The rows are grouped in 3 ways, from coarse to fine. Each group lies inside one group of the grouping before and may be the whole of it. The rows also spread widely along 11 directions, which tell nothing about the answers.
Some rows, each with its group in each grouping after it:
[ -3   2  13   7   6   6 -10   7  16  -3   5   1  -4  -5  -4 -10  11 -16
  -6  -7   7 -23  11 -11   5 -20   9 -10  -8] : musa z_36 z_705
[  9  -7 -14   5  -4   1  -8  -8   4  -2 -18  11   0   0  -3  15   6   1
  -3  -6   6   2  17   1   2  22   0   9  -6] : musa z_36 z_622
[  1  -9  14  -5  -7  -2 -16  -5   0  -6  -2   5   0  -2   2  13   5 -11
   0   8  13  -5  12  -7   7 -16   6  -4   6] : musa z_95 z_708
[-21 -11 -17  13   5   8   0  -5 -20  -2  13  18  13  22   3  -5   9  -1
   3   0   4   5  -2   3 -10  -8  19 -14  -6] : musa z_95 z_74
[ 19   4  -8  -4  -2  11 -21  -6   1   6   6 -13  -6 -21  -7  14   1  -6
 -13  25 -12   0  28   8  -5  -5  -1  -2  -8] : sis z_789 z_483
[ -4  -5  -2   4  -5   2 -13  -1   1  -5 -10  13  -2   2  -2   7  12  -9
 -10   3   8   7   9  -1 -12   2  11   5  -9] : musa z_828 z_788
[  6  -3   4  -2   7   7  -7   1   4   0 -23  10  -7   0  -7  11  10  -5
  -1 -15  -5 -11  14 -12   4  12   5  -5 -10] : sis z_789 z_247
[  3  -3   1   5   3   4  17  -5   7 -21   7  -8   1   0   0  -9  -3   3
  -2  -8   9 -19   5   4   6   7   5   6   0] : musa z_95 z_135
[  8 -11  -1  -5   4   7  -4  -8 -13   6   1   2   4   8  -2  14  -1   0
  11   8  -9   0   5   0   8 -10   1 -15  -1] : sis z_675 z_50
[ 11  -5  19   0  -6  -3   4   2  13  -9  -8  -7 -13 -16  -7  -2  -5  -2
   2  -2   7   7  -2  10   2 -11  -5   6 -18] : sis z_789 z_480
[ 15 -11  -2  -4  -7  -4   7  -9  -4  -3   1  -8   5   8   3  16   5   9
   4  -2  -3  -3   7  17  10   2  -3   4   6] : musa z_828 z_380
[  5   4   4  19   6  -3  10   8  13   0   5  10  -8  -1   4 -10   9  -8
   6 -18   7 -14  -3   7  10 -13  -1  -2  -8] : sis z_37 z_814
[  8  -2  -8   5  -6  -2   8   0   2 -10  -8  22  -6  -5   9   0   2 -17
   9  -5  11   3 -18   3  -5  -3   6  -5  -5] : musa z_36 z_126
[ 16  13 -14  14  10  11   5  -2   2   4  13  11  -8  -9   1  -2  -4 -12
   4   4  -9  -7   6  -3   0   0  -4  -9 -17] : sis z_37 z_292
[ -1  -6  -5  -3   8  11   0 -15 -18  -2   0   8   4  13  -6  16  -5   7
   8   8  -7   3  13  -9   2   7   4  -4  -8] : sis z_37 z_627
[  6   7 -12   9   5   6   8 -10  -5 -15   6   7  -7  -4   1  12  -6  -2
  -5  13   9  -8  17  -9  -6  12   3  17  -5] : sis z_675 z_849
[  9  -9  15  -7  -8  -1   0  -7   9 -18  -4 -19  -1  -5  -7   4  -1   5
  -8   1  10  -8  12   8   6   2   1  12   0] : musa z_828 z_740
[  1  -2  -9   1   7  12 -12  -5  -8  -5   5   5   4   0  -2   3   5  -9
  -5   8  -2 -16  14  -6   1  -3  12 -12   4] : sis z_37 z_292
[-17 -15   6   2   6  11  -8 -19 -16  -9  -2   8   4  19 -17  14 -11  13
   4  14  12   8  24 -22   1   5   2   9 -12] : sis z_675 z_50
[  2  -5  -8  21   2  -1  -6  -3   9   5   7  11   6  11   0  -3   7  -2
   4 -16  11 -20  17   4  18  -1  -6  -6   3] : musa z_95 z_135
[  5  -4 -22   5  -2   5  -8  -7  -1  -8 -11  20   2  -2   2   6   5 -12
  -3  -3   7  -6   6  -4  -3  17   8  -4   0] : musa z_36 z_622
[ 17   2  16 -11  -3   2   4   8   9  -8  13 -24  -6 -18   5  -6   8 -11
  -9   9  -9  -6  -7  20  -6 -24  11  -7  -5] : musa z_828 z_788
[ -3 -14 -26  13   3   3 -15  -7 -13  11  -4  11  11  16  -5  10  14   9
   1  -4  -5   4  17  17   5   7   4  -5  -1] : sis z_37 z_814
[ 13  -7  15  -4   1   4   3  -5   4  -2   0  -9  -4  -4 -10   3 -12   2
  12   0  -1  -5   5  -2  15 -11 -10  -8  -9] : sis z_675 z_849
[  7 -14  -1  -7   0   6   0 -13  -9  -9 -20   7   0   5  -8  18  -7   5
   8   2   3   6   8  -9   4  17   0   4  -5] : sis z_675 z_50
[-13  -5   3  14   5   8  -1  -2  -1  -8   6  11  -3   2 -12 -21  -8  -5
   6   0  12   6  -5  -3  -4 -12   3  -8 -23] : sis z_37 z_292
[ -5  -7   5  -4   6   8   5  -1 -11  -8  18 -18   4   3  -3  -4   5   7
  -2  10  -6 -11   5  11  -2 -21  15  -9  -1] : sis z_789 z_483
[  9  -3 -10   3   2   5   4  -8 -10  -5  10  -1   0   0   0  10  -3   0
   3  13  -1  -3   7   5   0  -5   3   0  -1] : sis z_675 z_849
[ 19   4  -3   1  -1   8   1  -1  15  -3   4  -5  -6 -19  -2  -8  -5 -14
  -1  -2  -4  -8   3   6   4  -1  -4 -11 -13] : musa z_95 z_708
[  4 -12  -9   8  -7  -1 -20  -6   0   8  -7  11   8  11  -4  10  11  -4
   1  -7   7  -7  17   5  12   1  -3  -9   6] : musa z_828 z_740
[  6   8  -2  -2   5   6  24  -7 -14 -17   9  14  -7  -3  12   6  -6 -11
  10   9   1  -7 -13 -11 -10  -6  10  -5  -3] : sis z_789 z_483
[ 10  -9  -9   1   2   6  11 -20 -16  -5   2   0   5  11  -8  13 -16  16
  16   8  -3   6   9   2   9  14  -9   3  -8] : sis z_37 z_292
[ 10 -13  -4   8   1   9 -14   0  13  10 -11   6  -1  -5 -17 -15  -6  -7
  11 -13  -1   1   0   5  14  -3 -12 -22 -18] : sis z_675 z_50

New rows. What belongs after each?
[  1   5 -23  21   5   4   9   3   0  -5   0  24  -4  -2   4  -9   7 -11
   2 -10   5  -7  -5   2  -9   8   7  -4 -10] : sis z_789 z_483
[  0  -1  -7   3   4  10  13  -5  -1 -17   8  -1   2   4  -3 -10  -3  -2
  -2  -2   1 -10  -2   0  -5   8   7  -3  -9] : musa z_828 z_788
[ 22  10   4   0   1  12   2   2  20  -3   8  -9 -12 -27  -2 -13  -8 -19
  -5   2  -7  -5   0   3  -3  -7  -4 -10 -23] : musa z_95 z_74
[  2  -6   9  -9   3  11  -4  -9   0 -11   5  -6   1  -1  -3   1  -5  -6
   0   5   1 -13  10  -9   4  -4   6 -12  -1] : musa z_95 z_135
[  7  -4  -7  14  -2  -7 -14   5   5   3  -4  13  -3  -4   7  12  21 -13
  -9  -1  12  -9  13  10   4 -11   9   7   8] : sis z_675 z_50
[  3   8  -9  13  13  13  -6  -3  -8   9  16  22  -3   4   6   7   4 -18
   5  10  -4 -14   9 -18   0 -15   5 -17  -4] : sis z_675 z_50
[ 0  2  4 11  1 -1  3 -4  0 -9  9  1 -7 -1  0  6  2  1 -4  8 12 -2 13  4
  0 -8  3 17 -7] : sis z_37 z_814
[  8   4 -10   5  10  15   5  -3   3  -1 -23  26 -12  -4  -8   2  -4 -11
   7 -15  -8   1   1 -19  -5  26  -1 -10 -26] : sis z_789 z_247
[ 20   1 -19   7 -10   3   0 -10  11 -15  -4   3  -6 -20  -2  -1 -12  -8
  -4   7  12   3   5   9  -4  18  -6  11 -10] : musa z_36 z_622
[  5  -1  12   8   7   1  20  -6  -1  -2  11   4  -2  10  -2  -1 -11   6
  21  -8   3  -5  -5   0  15 -11  -8  -3 -11] : sis z_37 z_627
[ 10  -9   4  10  -8  -6  11  -7  10  -7   1  -4  -2   0  -4  -1  -8   8
   9  -8  13   6   4  16  10   3 -12  13 -11] : musa z_95 z_135
[ -9  -7   0   3   3   1  10 -17 -22 -12   4  11   0  15  -1  23  -5  13
   8  13   8   9  12  -9  -4   4   5  14  -5] : sis z_789 z_480
[  9   2 -14  13   1   2 -10  -1   2   4  10   3  -1  -6   0   1   8  -9
  -4   2   2 -17  15  11   6  -9   2  -7   3] : sis z_789 z_247
[  0  -5 -11  13   1   3  -7  -2  -3   3  -3  22  -1   1  -2  -1   1 -10
   9  -5   7   0  -1  -1   2  -6  -1 -14  -8] : sis z_789 z_480
[  6  -8  28  -4   2   7 -21  -3   9  16   2  -1  -1   2  -8   5  -2  -7
  10  -3  -4  -7  17 -13  20 -25 -11 -25  -9] : musa z_95 z_135
[ 22   1  -4   4   2   1  -3   0  12  -3  -4 -17  -6 -12  -5  14   8   4
 -14  -1  -4 -15  30  14   9  11  -3  18  -2] : sis z_675 z_849
[  2  -9 -10  10  -5   0   3 -17 -12  -1  27  -5  11  15  -2   4  -7   9
   9  12   7  -3   9  15  10 -11  -6  -3   4] : musa z_828 z_740
[  6  -7   5  -3  -5   6  -5 -13  -1  -5   0  -2  -1  -4  -7   8 -11   0
   2  11   5  11  10  -1   0   0  -4   1 -14] : musa z_95 z_74
[ 15 -10 -27  14 -10  -6 -14  -4  -5   7   4  10   3  -5   5  10   8  -7
   1  12   9   8   5  28   3  -9  -1   0   7] : sis z_675 z_50
[14 -3  5 -5 -4  3 -1 -9  7 -8 -9 -4 -4 -7 -2 15 -1  0 -5  1  2 -1 17  0
  3 12 -1 11 -7] : musa z_95 z_74
[  3  -7   3  -4   5  12   9   1   5 -11 -12   0  -8 -10 -13 -16  -8  -3
   6 -11  -6   7 -13   2  -6   4   2 -13 -27] : sis z_789 z_480
[-10  -3   8  10   1   8 -11  -4   0   0  -6  32  -7  -2 -11 -12 -13 -18
  17   1  16   9  -7 -25  -4 -15  -5 -21 -24] : sis z_789 z_483
[ 14   6   0   3  -2   7   6  -6   6  -5   7   5  -8 -10  -2  -2 -12 -11
   4   8   1   5  -3  -3  -5  -2  -6  -4 -19] : musa z_828 z_788
[ 11  -4   3  -8  -1   6   3  -8  -2 -17   7 -14  -3 -12  -3  -5  -9  -3
   1  11   2  -7  -2  10   3  -9   3  -4   0] : sis z_37 z_814
[ -2  -1  -1   6  12  10  -6   2  -1   6  -1   4   0   7  -6   6  14   0
  -4  -8 -10 -17  21  -6   3   0   8  -9  -7] : sis z_789 z_483
[ 14   1  -5 -13   8  14  10  -9 -13 -15   2  10  -2  -6   9   5  -8 -20
  10  11  -5 -19 -11 -18   0  -4  11 -22   8] : sis z_675 z_50
[ 24   5   8   4   2   7   7  -5  13   4  -4  -3 -14 -15 -12   0 -17   0
  12   0  -9  11   4   0   7   5 -19   0 -32] : sis z_37 z_292
[-5  1 -5 11 10  4  9  2 -8 -4 10  1 -2  6  2  6 14  5 -5 -1 -5 -6 11  7
 -6 -4 13  5 -8] : sis z_789 z_480
[  8   6  -8  10  11   9  17  -1   2  -1   1  12  -4   2  -1  -5  -1  -3
  11 -15  -7 -18  -1  -8   5   8  -2 -13 -12] : sis z_789 z_483
[ 15   1  25 -11   1   8 -11  -4   8  -2   4 -14 -10 -16  -9   5  -9  -8
   0  13  -3  -9  16  -8  10 -19  -4  -7 -10] : sis z_37 z_292
[  3  -4  -3  10   0   3  -6  -1  15 -15 -11   7  -4 -10 -10 -12  -1  -9
  -3 -14  17 -22   8  -5  11   8  -2  -2  -2] : sis z_789 z_480
[ 12  -5   5 -17  -7   2 -14  -4  -8  -8  -4   0   1  -6  10  23  14 -16
 -10  18  -1  -6   8   0  -7 -12  18  -5  14] : musa z_828 z_788
[ 14   7 -29  -8   3  18  13 -13 -13 -26  -2   3  -7 -20   0   1 -13 -11
  -7  20  -7   1  -3  -1 -23  27  13   1 -10] : sis z_789 z_247
[-18  -4  -2  17  12  10   0  -5  -9   0  12  19   3  17  -8  -8  -2  -2
  12  -5   7  -9   5 -16   4 -11   3 -16 -12] : sis z_789 z_480
[  0 -15   9  -9   1   4 -19   5   1   5 -18   4   5   5   0   9  23  -8
  -6 -14  -6  -7   9   1   4  -6  17 -17   1] : musa z_95 z_74
[ 19  13  -9  17   4   4   6  -7  13  -5   2  10 -13 -13  -1   2  -9  -8
   2  -2   7 -13  15  -5   9  13 -14  11 -12] : sis z_37 z_814
[  0   3   5   7   4  11  -8   4  12   2  -3  16  -7  -4  -6 -14   2 -20
   2  -8   0  -2  -3 -13  -6  -7   1 -19 -23] : musa z_828 z_788
[ -5  -6  12   2   0   4  -7  -6  -2  -3  18 -16   4   9  -7   3   5   7
  -7   9   3  -8  20   5   4 -17   5   2  -3] : musa z_828 z_740
[ 10   7  -3  -2   2  10  14  -8   0 -16   5   3  -8  -7   1   3  -8  -8
  -1   9   0  -1  -1  -8 -12  11   4   4 -13] : musa z_828 z_788
[  4  -8  -1  -5  -2   8 -18   1  -1   8  -9  13  -1  -7  -1   3   6 -19
   2   3  -6  13  -2   0  -7 -13   8 -24 -14] : musa z_95 z_708
[ -6 -12  18  -8   4  13 -22   5  11  -2 -24  11  -6  -9 -17 -20  -1 -18
   4 -13   2   2  -7 -13   2 -13   4 -30 -22] : sis z_37 z_814
[  7  -1  -1   2   7   6   4  -4  -3  -3  -4   7  -2   2  -2   7   0   0
   4  -3  -4  -2   6  -2   2   5   3  -1 -10] : sis z_37 z_627
[  6  -5   0  -6   1   4  11  -7  -1 -14  -6  -3   0   2   0   9   2   2
   2  -3   1  -8   5  -2   2   7   8   3  -3] : musa z_36 z_705
[ 10  -4   4  -1   3   4  -3  -3  -8  10  10  -7  -1   0  -1  12   2   4
   5  11 -13  11   6  15   2 -19   1  -6 -12] : sis z_37 z_627
[  5   0  11  -8   5   7   3   2   3 -16  -4   1  -5  -9   2  -2   5 -13
  -1  -2   2 -24   0 -11   2  -8  13 -12   3] : sis z_789 z_483
[  1   9   7  10  11   2   7   5   4  -5   4  14  -8   1   9   2  13 -13
   0  -9   4 -22   4 -10   4 -10  10  -2  -1] : sis z_37 z_814
[  0  11   4  -1  11  15  24   5   4 -19  12   3 -13 -11   5 -18  -4 -17
   0   0  -4  -7 -18 -10 -16  -8  17 -10 -23] : musa z_36 z_126
[ 16   0 -22   3   6  12  -7  -5  -7   8   4   8  -1  -5   1  10   2 -10
   0  11 -12  -4  10   2   0   2   2 -14  -4] : sis z_675 z_50
[  4  -1   4   0   1   2   2   2   0  -9  -8  11  -8  -8   1   0   3 -12
   1   1   3  10 -10   3 -10  -7  10  -1 -15] : sis z_37 z_627
[  7 -15 -17  17  -2  -3  -9  -1   4  14 -19  27   6  10  -7  -5   4  -4
  20 -28   5   5  -8  13  18   5 -11 -20  -8] : sis z_37 z_627
[ 12  -2   3   7  -3   1 -12   7  16  10   0  -1  -6 -13  -2  -2  10 -11
  -4  -6  -3   4   8  14   3 -13  -1  -8 -15] : musa z_95 z_708
[  0   0   0  12  -3  -6  -8  -4  -4 -13  -2  22  -5  -2   7  12   8 -14
  -2   7  23  -6   7  -7  -1  -8  10  11   8] : sis z_37 z_292
[ 24  -2  -7  -5  -6  -2  -7   0   4   1 -12   3  -6 -15   5  12   8 -14
   0   1  -3  -8   3  14   4  -3   3  -8   6] : sis z_789 z_247
[ 17   5  -4  14  -1  -2  11  -4   9  -4   3   6  -8  -8   0   1  -6  -2
   7  -3   8  -2   2  10   8   2 -10   9 -11] : sis z_37 z_627
[  5   2 -12   8  12  14  -6  -3  -3   8  -7  22  -4   4  -4   6   2 -13
   7  -6  -8  -8   9 -18   2   6   0 -17 -13] : sis z_675 z_849
[  5   2 -11   8   6   9 -14 -10  -4   7  23  -3   7   5   1  13   5  -1
  -6  14  -3 -21  33  -4   9  -7   2  -5   5] : musa z_36 z_622
[  2   4  -1  13   8   8   1  -6   1   1   9  11  -6   0  -6  -1  -9  -4
   8   1   4  -7  11 -12   5  -4  -7  -6 -15] : sis z_789 z_480
[ 17  -4   2  10  -2  -1 -21   4   9  27  -2   3  -5  -6  -5  11  10  -5
   6  -4 -10   4  14  14  14 -20 -13 -16 -12] : sis z_789 z_480
[  3  -4   4  11  -5  -4 -12  -6  -2   9  20   5   3   5   6  11   4  -7
   4  10  11  -4  13   6  10 -28  -2  -5   4] : musa z_95 z_74
